The first 4 rows are patterns. Each new row is the sum of 2 different patterns, raised or lowered, with some noise. Before adding, each is slid sideways (what falls off one end comes back at the other) and multiplied by a number that may be negative. Names go in the order of the patterns.
In the rows, 128 means zero.
Known rows, each followed by the names of its patterns:
[146 151 112  98 159 112  95 133 105 102 154  94 121 110  96 133 103 135
 116 154 130 117 156  97 154 107 155 109 114 151 149 133 120 127 146 114
 135 133 131  99  95 161] | G
[103 123 161 129 137 125 108 149 124 146 126  99 150 151  94 132 117 158
 101 100 104 145 114 131 103 136 130 107 115 129 121 105 135 131 162 163
 116  95  99 162  97 134] | T
[135 113 108 120 137 117 123  93 110 151 115 146 103 132 114 150 142 113
 137  97 130  99 146  96 116 139 103 152 114 157 112  94 125 137 102 118
 127 154 101 152 107 110] | A
[150 144 161 150 136 124 138 120  99 100 158 142 154 105 105 110 162 141
 111 148 143 121 148 103 158 128 129 150 117 135 151 161 142 131 110 112
 148 135 137 102 106 122] | K

New rows. What belongs after each?
[162 182 131 154 192 173 168 234 187 197 148 211 193 160 135 213 182 220
 144 148 170 217 187 165 209 184 160 165 115 207 201 199 166 189 174 216
 207 161 178 150 155 207] | T K
[109  93 118 162 113  92 138 102 158  98 135 121 102 115 133 116 101 111
 103  68 148 133 131  91 138  97 140 128  76 115  80 110 152  88 132  81
 122 137 109 102 140 122] | T A
[123 120 127 139 118 125 113 177 128 151 138 119 144 139 179 119 135 133
 158 118 145 116 137 137 130 160 128 144 105 139 152 167 108 115 168 148
  88 169 111 104 166  97] | G A
[ 85 118 116 130 138 127 138  85 134 127 136 130  86 108 127 113 140 134
 116 172 150 110 128  92 151 134 143  69 111 141  82 134 106 121 123 115
 130 102  82 126 117  93] | G K
[146 136 116 111 102 150 145 110 126 156 131 184 148 143 101 113 188  90
 146 136 164 178 139 118 110 132 165 135 122 109  99 181 169 136 158 127
 159 117  97  79 129 148] | T K
[154 116 159 109 148 171 124  90 135 168 161 137 148 131 185 104 120 145
 143 110 164 125 143 121 116 160 109 149  98 128 152 161 190  78 195 117
 187 126  97 163 153 150] | G T
[147 121 161 137 136 141 152 167 156 190 184 123 110  98 208 193 187 111
 115 198 122 116 164 117 161 145 125 148 121 134 150 111 124 129 174 175
 161 161 119 163 165 202] | G K
[136 111 150 129 143 147 141 135 108 104  86 150 136 148 104 136 136 143
 151  96 103 121 137 132 100 131 133 116 173  96  99 162 113 122 101 159
 148 142  95 132 147 145] | T A
[166 162 160 138 127 127 196 173 158 138 109 149 174 172 118 154 174 139
 188 126 199 137 171 178 131 177 150 186 141 160 160 137 169 168 160 129
 109 163 150 173 190 166] | A K
[149 115 132 149 111 128  84 131 109 150 159 115 113 143 154 142 113 126
  98 117 120 114 135 133 136 149 154 110 146 125 124 150 134 116 111 149
 100 100 140 103 166 103] | A K
[109 141 128 190 175 121 131 100 128 107 136 109 111 154 148 194 100 150
  89 181 165 141 124  98 161  83 133 174 118 144 127 147 138  86 165 105
 130 115 114 147 170 152] | A K
[ 92 163 146 128 165  88 122 132 125 141 108 152 118 127 133 100 131 156
 147 132 109 148 183 169 104 156 110 159 104 149 126 142 144 125 178 115
 157  94  79 142 169 133] | T A
[ 96 138 111 166 135 100 126 113 139 145 139 103 106  77  98 139 129 137
 117 160 147 123 124  95 152 130 147  80 129 123 107 123 115 127 136 124
 120 109 102 142 107 107] | A K
[ 90 127 119 130 117 110 103 130 164 101  97 131 102 139  90 142 123 122
  88 142 125 163 125 115 124 136 113 109 112 135 123 105  61 111 129 165
  90 130 127 142 114  97] | T K
[120 184 160 142  93  97 176  95 167 115 156 145 171 152 128 139 125 146
 118 147 145 158 142 131 146 123 140 138  92 135 164 121 150 133 148 125
 128 130 170 149  90 151] | T A
[112 104 143 113 159 106 109 146 129 111 121 102 125 101 105 121 149 100
 120 108 159 150 120 105 120 101  93 123 133 148 157 140 126  82 141  85
 147 123 136 131 117 146] | T K
[108 124 164 146 135 146 121 134 130 126  80  90 159 132 161  99 119  94
 172 145 102 156 117 129 122 113 176 122 116 161 116 127 121 167 113 143
 121 100 150 140 136  92] | A K
[130 136 118 127  90 163 162  90 137  90 151  80 128  81 131 132 105 128
 118 155  94  92 122 131  87 122 123 171 130 138  86  94 157  87 114 106
 135 141 119 102 109 135] | T A
[130 129 125 159 131 140 164 186 150 109 109 141 171 182  93 144 184 127
 155 172 109 192 130 158 169 127 166 134 137 105 127 149 137 181 108 156
 115 184 172 130 113 127] | G K
[128 121  86 119  93 139  86 139 170 149  87 131 105 145 118 159  69 127
 155  91 121 142 106 136 105 124 147 113 115 122  88 113 103 129 124 125
 113 103 141 141 165 112] | A K
[ 87  48 109 130  76  87 108  92 125  81  77  68  83  58  92  81  57  97
  56 113  38  82 116  48  64  49 105 103  77  78  79  75  98 103 109  64
  75  50 101 130  41  93] | G T
[142 114 158  91 132 169 140 167 138 115 151 130 111 174 125  94 162  90
 153 114 114 120  96 149 116 186 137 146 142 137 165 105 176  98 133 129
 163 167 130 125 163 131] | G A
[120 142  99 101 152  95 164 101 118 121 153 104 113  97 146 105 101  95
 145 109 128  99 155 150  85 101 107 127 120 110 139 173 154 129 108  82
 180 106 142 124 117 173] | G T
[165 130 120 138 120 155 103 136 129 175 159  96 135  94 166 111 132 174
 143 117 171 120 152  98 151 122 142 154 141 168 155 139 106 124 150 164
 155  87 128  98 167 135] | A K
[140 112 108 116 155 122  92 148  95 169 109 108 109  87 159 128 127  83
 102 139  93 143 122 145  66 122 150 121 157  72 114 113 111 117 119  88
 115 143  85  83 125  59] | G A
[117 135 134 167 109 139 158 111 139  99  90 118 148 155 119 171 108 151
 130 129 154 134 117 132  92 124 114 138 146 124 143 185 106 129  93 175
 169 168  92 138 145 143] | T K
[119 105  64  94 141  95 132  81 103 110  67  56 118  76  85 105  83  93
  75  73 107  76  90 100 126 129 123 116  55  97 111  99  92  73 118 147
 107 109  94 101 109 103] | G T
[141 130 166  92 190 140 160 143 115 168 124 172 110 162 128 131 173  98
 175  87 164 124 127 140 126 130 158 123 146 106 153 111 172 181  95 134
 130 153 154 114 150 194] | G A
[ 83  60 117  78 119  58  99  97  85  87  93  86  77  49  90  82  85  81
 122 138  81  55  54  89 136  82 116 102  82 121 100  63 115  79 116  93
  87 111  70 108  63  76] | G K
[123 113 121  91 133 109 130 139  91  77 146 121 118  59 113  76 141 134
 123 138 130 117 100 106  90 114 148  99 145  67 105  87 144  95  73 141
 105 127 118 114 115 136] | A K
[112 129  91 143 121 119 123 123  96 112 126 117 152 119 108 108 133 133
 141 142  90 134  91 133 112 111 118 136 137 149 102 136  94 166 134 131
 107 109 134 104 123 134] | A K
[170 134 116 127 153 136 159  92 165 122 144 143 117 149 161 147 146 142
 105 107 128 114 146 126 130 100 162 138 175 151 114 122 130 120 114  85
 157 126 144 118  88  94] | T K
[ 88 103 145  88 151 121 141  73 109 151 122 162  80 100 124 113 117 127
  92 114 147  89  88 121  66 142 110 118 121 158 130 101 152  92 163 119
 117 113  90 157 133 134] | G A
[128  82 109 136 125 132  94 137 116 141 139 119 119  86  96  75 135 111
 126 109 118 138 125 152  84  85 117 131 116  98 115 133  94 157  87  86
 144  98 105  89 143 129] | T A
[108 128  99  78 122 132  96  94 100 113  76 134 106  89 129 123 116  90
 116  85 127 103 113 115  97 144  78 107 102 119 144  89 125  87  99  98
 123  73  81 114  91 140] | A K
[162 158 197 147 118 148 156 161 150 145 149 146 149 138 175 146 158 151
 183 189 167 163 115 144 153 148 189 140 151 195 165 163 137 160 149 166
 176 144 152 180 176 126] | T A
[107 104 116 144 159 118 148 121 109 111 143 116 130 113 131 154 114 129
 110 152 106 132 109 116 127 110 125 126 133  91  94 132 109 130 125 148
 130 179 122  89 122 129] | T A
[121 161 154 126 166  93 113 148 156 177 104 179 138 189 159 118 167 122
 175 150 155 139 123 170 189 137 128 181 161 153 135 177 173 146 113 193
 169 192 137 128 188 148] | G T
[106  97  56  37  33 129 104 117  33  31 124  51  36  92  37  69  76  43
  70  43  56  73  35  55  59 101  92  76  95  39  93  75 122  67  53  92
  71  63  66  77  85  73] | G K
[181 143 135 165 184 165 174 185 172 114 142 195 134 139 105 195 205 178
 148 128 171 161 122 179 134 115 200 146 130 142 117 184 112 147 129 199
 150 153 167 135 182 118] | G T
[134  91 137 140  91 119 118 121 104 115 154 131 129 119 128 118 114 130
  97 144 141 105 130 143 113 103  99  99 143 151 118  96 122 130 132 132
  86 105 125 113 151 105] | T A
[169 138  88 136 132 165  99 124 111 141 124 167 143 118 126  97 142 168
 100 132 171 134 190 190 105 143 118 187 140 138 141 132 174 113 137 139
  95 185 103 171 114 133] | G T
[ 96  90  64  94  66 106  48  94  99  56  61  92  96 113 104  95  56  66
 114  97 115  42  67  93  97 121  59  94 131  82 122 106  41 133 117  78
 119  76 134  67  78  51] | G T
[152 116 112  83 136 159 155 139 148 130 143 125 117 111 113 148 141 164
  97 100  78 125 140 132 159 108 143 139 116 154  98 127 133 119 143 124
 161 116 127 125  93 114] | T K
[121 136 115 136 144 107  99  88  82  99 122 147  85 143  88 115  99 107
 116  94 126 132  86 127  79 130 137  87 105 129 110 129 106 142 131 111
  80 132 105 131  86  89] | T K
[124 112 114  69 114 117  87 137 110 129 108  94 114 101 105  92 117  90
 112 168 118 106  71 115 108 105  62 107 120  93 136  89  88 111  85 129
  85  94 124 155  81 103] | G T
[128 121 102 119  90 151 129 169  99 136 137 123 137  69 131 146 123 123
 127 132 102  95 171  81 117 170 113 145 117 149 137 153 112 160 134 117
 125 103 157 128 137 109] | T A
[100 150 162  63 119 128 127 148 154  67 134 130 112 132 114 123 127 108
  91 113 103  94 136  73 107  78 133 138 100  82 101 114 127 106 127  86
  94  91 124 142  85  93] | G K
[133  92 115 126 137 127 121  82 107 168 115 131 131 163 112 119 106 157
 100 121 144 141 109 166 133 125 140  99  93 136 142 136  97  81 105 164
 130 166 125 138 110 156] | A K
[129 165 138 139  98 143 116 159 139 125 161 150 135 153 154  99 177 146
 191 200 129 130 112 188  92 151 128 121 198 125 169 121 134 173 121 151
 144 124 171 156 119 143] | G T
[ 75 109  92  93 119  69 113  89 121  87 114  94  91  96  65 107  88 103
 103  76  72 104 121 134  53  88  78  94 117  71 109 114  94 123 146  97
 125  85  94 152  73 122] | G T
[ 67 119  82 109 112 106  73 144  90  87  93 101 121  76 130 113 171 156
  96 109  68 170  71 149  78 103 165 142 135 107  98 157  99 140 115  94
 118 117 107 139 126 138] | G T
[150 152 126 153 125 116 124 136 174 147 118 122 122 155 111 127 110 133
 110 156 122 109  99 125 161 104  95 163 116 131  95 169 172 122  97 121
 137 173  95 137 163 134] | G T
[117 145 109 164 127 151 125 129 120 132 121 136 161 120 137  95 122 134
 118 161  87 158 100 164 131 132 149  80 122  98 156  98 106 151 104 150
 113 179 139  75 118 120] | G A
[158 161 201 193 144 186 178 190 153 172 183 202 176 151 195 143 178 132
 142 156 178 197 124 215 157 208 153 166 175 154 178 163 161 142 156 193
 187 135 163 197 159 150] | T A
[ 87  81  95  43  85  73  92  97  53  76  83  72  77  72  94  64  88  89
 131 136  48  50  40 121  86  64  85 109 101 106 112  64 100 109  94 124
  76  85  90 114  43  78] | G T
[ 93  90 134  93 152 109  90 118 101 123 132 132  89 102  71  87 129 110
 128 105 139 129 116 126  88 143 107 135  73 120 101  93 118 102 124 125
 125 107  87 102 136  88] | A K
[170 122 190 136 203 144 141 142 159 168 159 127 156 145 161 175 145 132
 185 157 183 151 163 174 167 145 188 131 195 171 156 189 187 142 197 184
 160 171 125 143 164 196] | G T
[158 129 109  99  98 115  67 117  87 105 140  70 117 118  97 104 105  84
 104 105  81 137  99 107  93 111 100 104 121  80 121  68 108  80 134 107
  97 147 105  91  61  92] | A K
[126  92  94 119 113 125 145 111 149 144 146 125 110 134  88 109  92 118
 162 119 143 152 136 121 111 122 141 123 164 119  94 145 102 143 115  88
 129 119 113 126  90 142] | T K
